The rows of a group lie close to one hidden flat surface of 13 dimensions, which may be shifted away from zero. Surfaces can cross.
Some rows, each with its group after it:
[  0  -6  -7   4   6   7  -6  -7 -15  11  -4  -7 -11 -18  -4  15   3 -14
  22   1] : (2)
[ -1  13  -6  10  -4  11  14  -8   5  -4  18   1   7  -6  -1   6 -20   1
  -4  -4] : (2)
[-18   5   5   3  12 -17  -7 -12   5  -1  -8  14  10   7  -5   2   6   4
 -20  14] : (1)
[ -9 -10 -19 -15  -8  12 -19   2  37  15  12   1 -28   1 -17  -5  -7   4
   0   3] : (2)
[ 11   6  -2   1  -2  21  16  -4   2  -6   3  -5  -7 -15  27   9  -3   3
  -3  -4] : (2)
[  6   0   4  -1  11   8  -4  -7  22  23  -2  -3  -3   4  -9   9 -10   1
  22   2] : (4)
[ -4 -18  13 -18  39   6  -7  13   7 -19   2   8   4  -1  18  -5  11   4
  -1  15] : (1)
[ -7   6   3  -5 -14   2 -10   5   6   7 -12   8   0  11   0 -10  18   3
 -11   4] : (1)
[ -7 -15   1   7   9  -6  -8 -10 -25  -7  13  -9  10  -6   6  -8 -16   1
  12 -11] : (0)
[  8  -4  -1  12   9  12  10   5  -2 -17  25 -20  -7  -2   0  -6 -14   5
  -5  -9] : (5)
[  5 -19   1 -18   9  -4  -5  19  15  -5 -18  12 -11   5  15   7   8  -2
   6   4] : (5)
[ 11 -10  -6 -20  18  -2  -5 -17  -8  -8   4  20  32  14  -2  -4  -8  -6
  20   6] : (1)
[ -6 -10 -10  -4   8 -39  -8  23   5  -2  14  -9 -33 -11   7   6 -18  14
  -8  -3] : (0)
[  2  -8  15  -7  13 -15   3   4 -14  22  16   3  13  -3  14  -2  -8  -4
  22  12] : (3)
[ -8   8   3   0   3   0 -12  -2  -1  33  19  17  14  10  11   0 -15   5
  21  11] : (1)
[ 17  -2   8  -3  10 -30   6   8 -16 -17  -6  14   9  -3  -3   8   4   3
  -2   3] : (3)
[ 13  -7  15   5  -4  -7  -2  -2 -10  -2   0  -7   0   1   0 -13  10   7
  -6  -3] : (0)
[  0   4   3   5  15 -14  28  13  -7   2   8  -5  -1   4  11  16  -1 -12
 -10  13] : (4)
[-10  22   4   7  -6  -6   3  -9 -18  -2   6 -11  22   8 -12 -19   6   5
 -18  -4] : (4)
[ -8  17  -7   2  11   1  10   5 -14  -6  15   0  14  -8   0   6 -12  -4
   3   0] : (1)
[ 11  -8   0   6   4 -13   3  -8  -3   3   4  -8  -8  -6  -9   7  -7  -2
   3  -2] : (2)
[  1  -4   2  12  14  15   9  -6   2  10  15 -10  -1  13  -6   3  -3 -10
   3  11] : (4)
[ -4  15  16   8   1 -10  11  -3 -15  10  14 -24   7 -17 -11 -11   5   0
  -6   0] : (3)
[  3   8  -2 -11  -7  27   5   6   5  -5  -4  -3   2  -2  19  -7   9   1
   1  -5] : (2)
[ 15 -20  16   3  -4   6  -5   5   3 -16 -19  -5  -3  19  -9 -18  25   3
 -12  -3] : (4)
[ -5 -13  -3  14   0  18 -18  -9  -7  -2 -11  15 -11   5  12  11  12  -1
  -1   8] : (3)
[  1  -8   1 -11  -2 -23  -3  -3  -4  12   5 -16   5  -3 -22 -14 -10  -4
  15  -9] : (1)
[ 10   1  -8   7  -2  -3  -2  -1  -3   3  18   1 -18  -7 -11   4   3   2
  -9   8] : (2)
[ 24   5   5   8  -2  17  14  -6  24   2  16  -9  -7  22 -11  -7   3   9
 -21   7] : (2)
[  8  18  -8 -10 -15  -1  13 -13 -12  16  13 -16   2 -24   4  -3  -7  -3
   7  -7] : (2)
[-18   3   5 -12  16  37  -9  -6   8  -3  -1  -9  14  -4 -10 -17  21  -9
   3   8] : (0)
[-31   6   2   3   8  -5  -4  11   8  12  -2  -8  -3  -6  10   5 -12   0
   6  -2] : (5)
[ -4  14  16   8  -2 -16  -2  13  11   3 -20 -17 -13  -1  -6  -4  13  17
 -17  -6] : (0)
[ -1   3  -2   3   5   1  -4  -8 -16   0   1   1  17  11   3  -5   0   0
   5  -1] : (4)
[  0  13   4  -4 -20  12  -9  29  12  -9 -14  15  -4  12   9 -11  20  13
 -14  -5] : (0)
[  0  -2 -23 -15 -29  20   1 -13  14   5   5   0   2   2   4  -8 -19  -4
  11 -16] : (1)
[  6   8 -16 -15  -5   7   6  -2   4   9   3  -4   0   5   9   2  -5  -4
   7  -3] : (3)
[ 32 -18   3 -16  -3 -21  19   0   9   6   8 -10 -11  10 -10  -6   8  -8
  -7   7] : (3)
[  2  -1   0   3   3   6   0 -10  11  12  13 -13 -14 -14 -16   1  -4  -1
   1   3] : (4)
[ 19   6  15  -4   3 -16  13  -1  10  -3  23  22  -6 -24  27  10  -7  23
 -15  14] : (2)
[ -9  -9 -10  11  -1 -29 -11  -9  -3  13  23   8 -21   4 -15   4   0   0
 -25  21] : (0)
[  2  -6  17   7   6  -5   0  12  -7  -3   9   1  15  10  -3 -12  -2   4
   6  -1] : (5)
[  5  18 -26 -15 -19  -4  -1 -13   0   6   0  -1  -4   0 -14  -2   6  -5
  -8  -1] : (1)
[ -4 -10  -4  -6  20   6   3  11   5 -18  22  24   1  -7   9  10  -8  -1
  -2  14] : (3)
[ -1  10  -5  -6  15  14  -7   1  -2  -3  -3  12  -2  -3 -10   7  25  -7
  -5  19] : (1)
[ -8  -1  -5  -4   6  15  -3   4   1 -21   3 -25 -16 -13  -1 -12  11   6
 -18  -7] : (3)
[ -5  12  -4  -6  10 -15  -7   4   6   8 -29  -8 -10  -3 -22  12  17  -6
   2   3] : (1)
[-10 -25 -13  -5   3  -1   4  10  18 -20   2   7 -15  -6  -7  11 -11 -12
  -5   0] : (5)
[ -8   2  -6  20 -13  -4  -4 -11 -18   1   0  -2   0  12  -2  -4   0  -1
 -15  -2] : (4)
[ 14   5  23  19 -16  -6   3   4  -2  35   3 -16 -25 -11   4   1  15   7
  -2   7] : (3)
[-20  -1  -2  19   1  16  -7  -4 -13 -12  16   4   4  -7   4  -2  -7   2
  -8   0] : (0)
[ -2  -8   9  -6   8  11   9  -2   1 -15   1 -22  -7 -14 -17 -13  27 -13
 -20   9] : (4)
[  8  -9 -17  -3  -2  -4 -12 -16  -4  15  12  12 -18  -3  -2  11   1  -4
   2  14] : (4)
[ -6   4   2   2  -7 -27 -10   8 -20   6  14   0   0  -1  -4 -11  -1   7
  -3  -2] : (2)
[ -6   1   9   4  12 -16   9  15  -2   1  -1 -17  -1   7  20  -2 -11   7
   0  -7] : (0)
[-26 -30 -18   5  22  15 -11 -18 -11 -18  14  -9   2  13  -9  -8  -7 -18
  -7   5] : (0)
[  1   6  -1  19  12  -9  12   9  20   4 -13  -9 -10  18 -16  22 -12  -2
  -1   0] : (3)
[ 25  -8  10  -6  -6   6  -4 -12   6  16  -4   4   5   8  10  -4  -3   8
  18  -3] : (2)
[-10  20  -1   3  12  -3   7   6  -5   6   6  10  -2 -13   0  17   9  -5
  -8  19] : (5)
[-26  19  -5   6  -2  19  -3   9   8   9   6  27  -2 -15  23  20  -4   0
  -2  14] : (5)
[ -2  14  -1  -2  -1  12   8  -3 -12   3  -2   3  17   3  14  -1   3  -6
   5   1] : (3)
[ -6  18   0  10  -1  -4  -3  -9 -20   3  -1  -2   7   5  -1  -2  13   2
 -15   6] : (5)
[  4   7 -24 -17  -4  16  11  11  -1   0  -6  20   2  -5  -2  24   3 -28
  20   7] : (5)
[ -1  10  -9  -7  -8  32  11 -17 -11  -5   8  -4  -2 -33  24   5   2  -5
   0  -1] : (3)
[  5 -19   0  -4   5 -12 -17  -4 -12  -7  -7   8 -10   2  16  -3  10   7
  -5   3] : (0)
[ -4   6 -17  -5  -3 -11  -7  -9  -3  -1 -18 -10  -8 -10 -26   7   6  -9
   1  -6] : (1)
[  1  -2  -9 -21   7   6   2   2   6  -4 -18 -12   4   2  14  -1  -7  -2
  18 -15] : (5)
[ -7   1  -8   9 -12  -4  -3  -4 -14   6  -3  -1  -6   2   7   2   1  -3
  -4  -2] : (4)
[ -5   2  -4  13 -33   4  -2   0  -6  10  32  17  -2   1   0 -11  -5   2
 -14   5] : (1)
[  7 -10 -10 -15  12   0   5  23  -1  -5   9   1 -18  -9 -17   8  18 -20
   3  14] : (5)
[ -9  -4 -26 -22   8 -24 -13 -18  14   5 -13 -21 -20  -2 -23   1  -1  -1
  -9  -3] : (0)
[ -4 -17  -1   9  15   2 -19 -13 -16 -12  -1  13  -3   0  -1   3  10  -1
  -5  11] : (4)
[  6  -4  -4  -2   2   6   8  -1   7   0   9 -10  -9  -9   2   5 -11  -3
   7  -4] : (3)
[  6 -14 -22 -28  -3  18  -2   6  14  -1   2 -12  -4  36   3 -22   4  -8
  -1  -4] : (3)
[ 10   2   1  -2  17  21  11  -4  -3 -21  10  -4  20  20   5 -11  -1   2
  -5  -1] : (4)
[  3 -14  18  22  -8   7  -5   7   1   7   6  -8 -18   5  -6  -9  15   2
 -11   6] : (4)
[  3  14 -10  -5  -2  -2   2  -4 -10  -6   2  12  10  10  -7  -2  14  -5
 -13  10] : (1)
[  4 -11   0  -4  -3  16  12   6   7 -18  13 -24 -13   2  -1 -19  10  -2
 -21  -4] : (3)
[ 18  16  13   8   2 -13  21  -1 -11   7  20 -16  -3 -10  11  -2  -3  13
 -13   2] : (2)
[ -2   5   4 -17   4  -5 -25   3  -9  -4 -10   7  -4 -32  14  -5   9  19
  14  -7] : (0)
[ 10  18 -26 -30  -3  12  34 -15  15  -4   5   6   7   5  21  12  -1 -13
 -20  12] : (0)
[ 22  -7  24   8  10 -30  15 -28  -6  16   5 -19  -5 -16 -15   3   5   2
  -7  13] : (2)
[ 23  -4   2  -5  -2  -4 -12  11 -23  -3  18  -2  -3   2  18 -19   2  19
   7  -7] : (5)
[ 20  -9   8  -4  -1  -3   0 -17   8   5   5   2  -5  -6   4  -1   0  10
  -2   4] : (2)
[-14  11 -11  -2  -8   7  -3   9  -1  10  -3  -3  -3   3   7   1   4  -6
   0   1] : (5)
[ -9   8 -15   8 -12   8   8   5  10  -4  -4  -8 -14   6   8   7  -9  -1
 -13  -9] : (1)
[ -5  15   0 -14   0   8   6   7  10  19   2  -9   7   1  -7  -5   5  -9
  10   4] : (5)
[ 9 11  5 -6  6  6 14  2  9 -3 -3 -2 11  3 14  3 -7  5  4 -5] : (5)
[ 27   8  -6 -23  12 -22  21  -7  -2  10  27 -24  11   2 -11  -9 -19   1
  10  -4] : (4)
[  6 -19   4   3  12 -30   3  -6   3  -5  -1  -6 -13   9 -19   2   7  -3
 -21  12] : (0)

New rows. What belongs after each?
[-24   8  10  -1  17 -11   1   9  -8  17  -4 -28  -2 -20 -18  -1   7 -13
  11   3] : (2)
[-17  -9  28  28  30  20  10   9   7   0   8  -4  -8 -12  -7  13  13 -12
  -7  25] : (4)
[-17  -9 -15   2  -3  -5 -16   0 -10   0   2  17  -9 -11   2  11  -6  -6
   6   3] : (5)
[-11   1 -15   7  -4  -6  -1  -4  -8  -7  -7  11   2  16  17   7  -6   0
 -12  -1] : (0)
[16  3 -7 -7 -3 -1 -4 23  1 20  3 -9 -7 21 -3 -4 -6  1 25 -8] : (2)
[ -9  -5   1   4  11  -2   2   2  -2 -12  29  17  -1  -4  17   0  -6   7
 -22  16] : (1)
[ -2 -21  25   8  24  18  10  19 -14  -2 -12   3  12  18   9   4  26 -26
  11  19] : (4)
[ 16  14   0   1 -13  -8  21  26   7  -5  15  -4 -11  -3  10   2 -12  10
  -9  -9] : (3)
[ -5  -1 -19 -22  23   2   0 -13  -7   1  -1 -15   2  -4   5   4  -2 -11
  11   1] : (4)
[ -9  -3  15   7   5   1  -4   5 -16   3  13 -21  -8 -16  11 -14   8   6
  -4  -1] : (3)
[-18  13 -28  -7  14   1  -9 -17 -16   5  -1   1   6   5  20   9  -9  -3
   3   2] : (4)
[-12   5  12  -4  14 -11 -12  24  -6 -11  10  24  12  -7   7  -5   1  13
   0   8] : (2)
[  3  -3  11   1   2  -9   0  11  -5  14   2 -21  -7   8  20 -12   0  10
   1  -5] : (0)
[ 13 -10   7 -12   2   4  -7 -12   6  -3 -11 -18 -18 -14  -1 -12  24   7
 -10   1] : (0)
[ -2  -4  -9  11  -7  -2  -2  -1  12   7   6  -8  -1  24 -34  -4 -10  -9
   0  -3] : (2)
[ -8  -9 -10 -19   2  29   6 -10   0   5  17 -19   1   3  18 -19   6 -12
  -3   5] : (3)
[-16   6   3  -8  13   2 -16   2   3  -3  -3   9   8 -21 -12   0   0   5
  13   1] : (0)
[ -9   1  11 -21   1   2   2  -1   8  -3  -6  -7   4 -12 -16 -17  29  -7
 -15  12] : (2)
[ 15  -1   6   5   3  10  -3  -6  -5  14   3 -12 -10  -2  16  -1  -1  10
  11  -3] : (2)
[ 11 -14  13   1  20 -10   0   4   1  -8 -22 -19 -10  -5  -4   5   7   1
  10  -8] : (3)
[ 10  -1  16   1  -4   1 -10 -13  -2  17   1   0   1  -1  11 -10   6  12
   4   3] : (2)
[ 16  -3   9   7 -22 -12 -11 -16  -2  -2 -15   0  15  21 -29 -19   9   8
  -5 -12] : (4)
[ 11 -17   2 -18 -14 -16 -16   6 -13  -7  -9  19   3 -22 -16  -4   8  -4
  23  -7] : (1)
[-13  17   9   5  23  -6  10  23  15  14  -2 -25 -14  -3   7   9  -5   6
  -1   2] : (3)
[  1  -4  13  15  -2  -4  -2  31  -7   2   1   5 -12   9   3   1  13  -1
  -3   7] : (1)
[  9  26  32  10 -22  10   7   6   7  22  13  -6  21 -10 -35 -20   9   5
   9  -1] : (0)
[ -1   9  12   0   1  -7   3  -2 -14  10   4   7   9 -17  -2   2  10  -4
   5   9] : (2)
[-14   5 -10   0 -20 -14  -1 -10 -18  17 -18 -20  -3  12 -11  -9  19 -16
 -14  -2] : (4)
[ 23   6   1 -14  -1   7  13  -1   5   1   9   0  -3 -13  10   3   1   4
   5   3] : (2)
[ -9 -13 -10   8  16   0  -6  -5 -23   2   6 -14  -5  15  12   0   0 -10
   1   4] : (4)
[ 30 -13  -6  -2   9  11  -5  11 -16  -6  14 -15 -18   3   5  -7   5   5
  10  -6] : (5)
[  2  15  -5  12   7  -2  10   1  -7  -2   4 -16 -14   1  19   8  -1  10
 -18   0] : (5)
[-17  10  -2   9   7  11  -2   5  16  10   6  -2 -14   2   3   6   4   2
 -15  13] : (1)
[  2  14   2 -13 -18  27  -1   8  -8 -25  -7  13  31  -1  -1 -21  10   2
   5 -15] : (0)
[-11  -2 -13 -16  -9 -16  -1  19  -4   1 -10   5  -3   3  11   2   1  -7
   3  -4] : (5)
[ 20 -14   8  15 -25   5  15  16 -11 -17   4  13  11  32 -15 -11  10 -12
 -11  -1] : (1)
[  0   3  -9   3  12   6  12  -1   1   9 -20   8  -1  17  34  28  -7  -8
   6   8] : (3)
[  6  11  -1  -7  -5  13   2 -14 -12   1   9 -19   3 -16  19 -12  -5   9
   4 -13] : (2)
[  1 -21   4   0   2  19  16  32  17 -30  -9 -11 -17 -10  10   6  -4  -7
   4 -15] : (1)
[ 1 -2  7 -6  4 -2 -6  6  5 11  0  1 -6 -6 12 -1 -2  8  9  1] : (2)
[-10   0  -7   2 -11 -16   5 -11   0  -1  11   2  -3 -17  -1   4 -16   1
  -9  -3] : (2)
[  0  16  -7 -28  -2  -3   1  30  10  15  11  -7 -13 -13   5  -7   8   2
   7   1] : (2)
[ 26   8 -19 -21 -12  -6  29   9  24   7  -1 -17  -2  30 -10  -2 -14 -10
   2 -12] : (3)
[ -5 -11  -5  12  20  22  -1  -3  19  15  24   3 -13   2  -8  16 -17  -9
  12  16] : (1)
[ 21   5 -13 -28  17  -3   5 -19  21  28   1  -2   5  17 -21   6   0 -11
  17  15] : (4)
[ 23   6  -2 -15  -3  13  15  13   9   3   3  -2 -13  -3   2   2  21  -6
  -5  10] : (2)
[ -3  -5   3  29  15  -6  -5  -7   3  11   6 -12 -22   4   0  15 -11   8
  -7   6] : (5)
[ 16   3   9   3   8   5  11   1  10  11   8   6  -9 -12   8  16   0   2
   6  11] : (2)
[ 19  14  -4 -25  14 -16   9  21  -2   2  23  -5  -4 -20  12   1 -13  14
  16  -4] : (2)
[  3  10 -14 -11   0  18   1   8 -12 -19   3  16   7  -9  12   5   6  -3
   3   0] : (1)
[ -1  -5  16  31   1  17   2   7   0   6 -12  18  15  21  13  16 -14  -2
  21  -3] : (4)
[ 15 -10  -4   3  -3   0   6   5   7   8 -11   7 -23  11  26  18   5  -2
  -4   9] : (3)
[ -9   1  -9   6  -7 -12  -8 -15  -4   9   7   4   4   5 -13  -1  -8  -2
  -3   2] : (1)
[ 14   5 -10   0   4  18   9   2  -2  -5  -3  13  13  37  -3   2  12 -11
  -7  13] : (1)
[-12 -11  12  30  10  24   5   7  13  13   6 -25 -20  10  -1   5  -1  -9
  -2   5] : (4)
[-15   6   0  -1  10  -2   0  19  -2   1   4  -8  -6 -16  27   7 -19   9
  14 -12] : (2)
[  7  14 -10 -10   0   3  -6 -10 -31 -11  23   2   8 -33  11  -6  -4   9
   8  -6] : (2)
[ 41 -14   0 -13 -14 -29  11 -22 -10   4  -1 -11  -7  -2 -11  -5   8  -1
  -7  -2] : (2)
[  8   8   6   8 -13   4   9   3  -4 -19 -15   2   3   5  18  -2  10  10
 -20  -6] : (0)
[  2 -11  -8  -3  -9  24  12 -15  19 -16  12  23  18  26  17  -7 -14  -2
 -14   4] : (1)
[ 8  1 -2 -4  3 -8 14  5 -2  6 -1 -2  2 13 13  6 -6 -5  3  1] : (3)
[-26  21  -4  11  28  33 -14  11 -31 -18  -9  -7  18  19  16  -9  23  -1
  -6   3] : (1)
[  4  12  22  -8  11  -3   6   7 -13 -20 -13  -9  17 -25  20  -8   7  15
   5 -15] : (0)
[ -1  -8  -4  -4  17   4   3  -5   4 -15 -27 -18   9  19   3  -1  -4  -3
   5 -13] : (4)
[  5  -1  10  14  23 -11  -2   8   4  15  13 -11  -5   3  -3   8 -21  11
  19  -1] : (2)
[-16 -15 -13  17  -3  19  -4   4  16   5  13 -12 -29   6 -29   3   5 -18
 -12  10] : (5)
[ -4 -11   4  -2  15  -7  -4 -11 -32 -10  14  -6  18 -10  16 -10 -11   1
  13  -5] : (0)
[  4  -5  -2  -6  -8 -26   8   5 -34   9   2 -16   3  11   3 -13  11 -14
  -4   0] : (4)
[ 11 -11 -10   2 -11  -2   9 -17  -2  -6   3 -10 -16 -12  17   6 -15   6
  -7 -12] : (2)
[ -1  -1  -2 -20  14   7  -4  -8  15   9  -7   7   3   3 -10   2  17  -9
   2  19] : (0)
[ 24 -11  -6 -19 -19   5  -4 -27  -2  17  -6  -2  -6 -12  -4  -5   9  -5
  14  -2] : (2)
[ -9  -5 -21 -14   7   7  -4  -4   9 -15   5   8  -9  -8   2   6  -3  -2
  -9   4] : (0)
[ -6   1   3  21  -2  -1  22 -14  18   1  -9 -17  -4   0 -29  16  -9 -16
 -11   0] : (4)
[-25  17  -7  12  -4   0   0  11  -6  -2   7  -3   0  13  14  -6  -3   5
 -22   0] : (0)
[ 14   2  -3 -25 -10  10  -5  -3 -10   0   1  21   5   5  26 -12  29   2
 -11  16] : (0)
[  0 -27   5  -2  16   7 -29 -10  -4  17  -6   1 -16  -7  23   4   1   6
  26   3] : (0)
[ 11  -4  -5  -1 -11  18  14  12 -24  -8  12 -20   6  24  25 -21   2  -6
   0 -13] : (4)
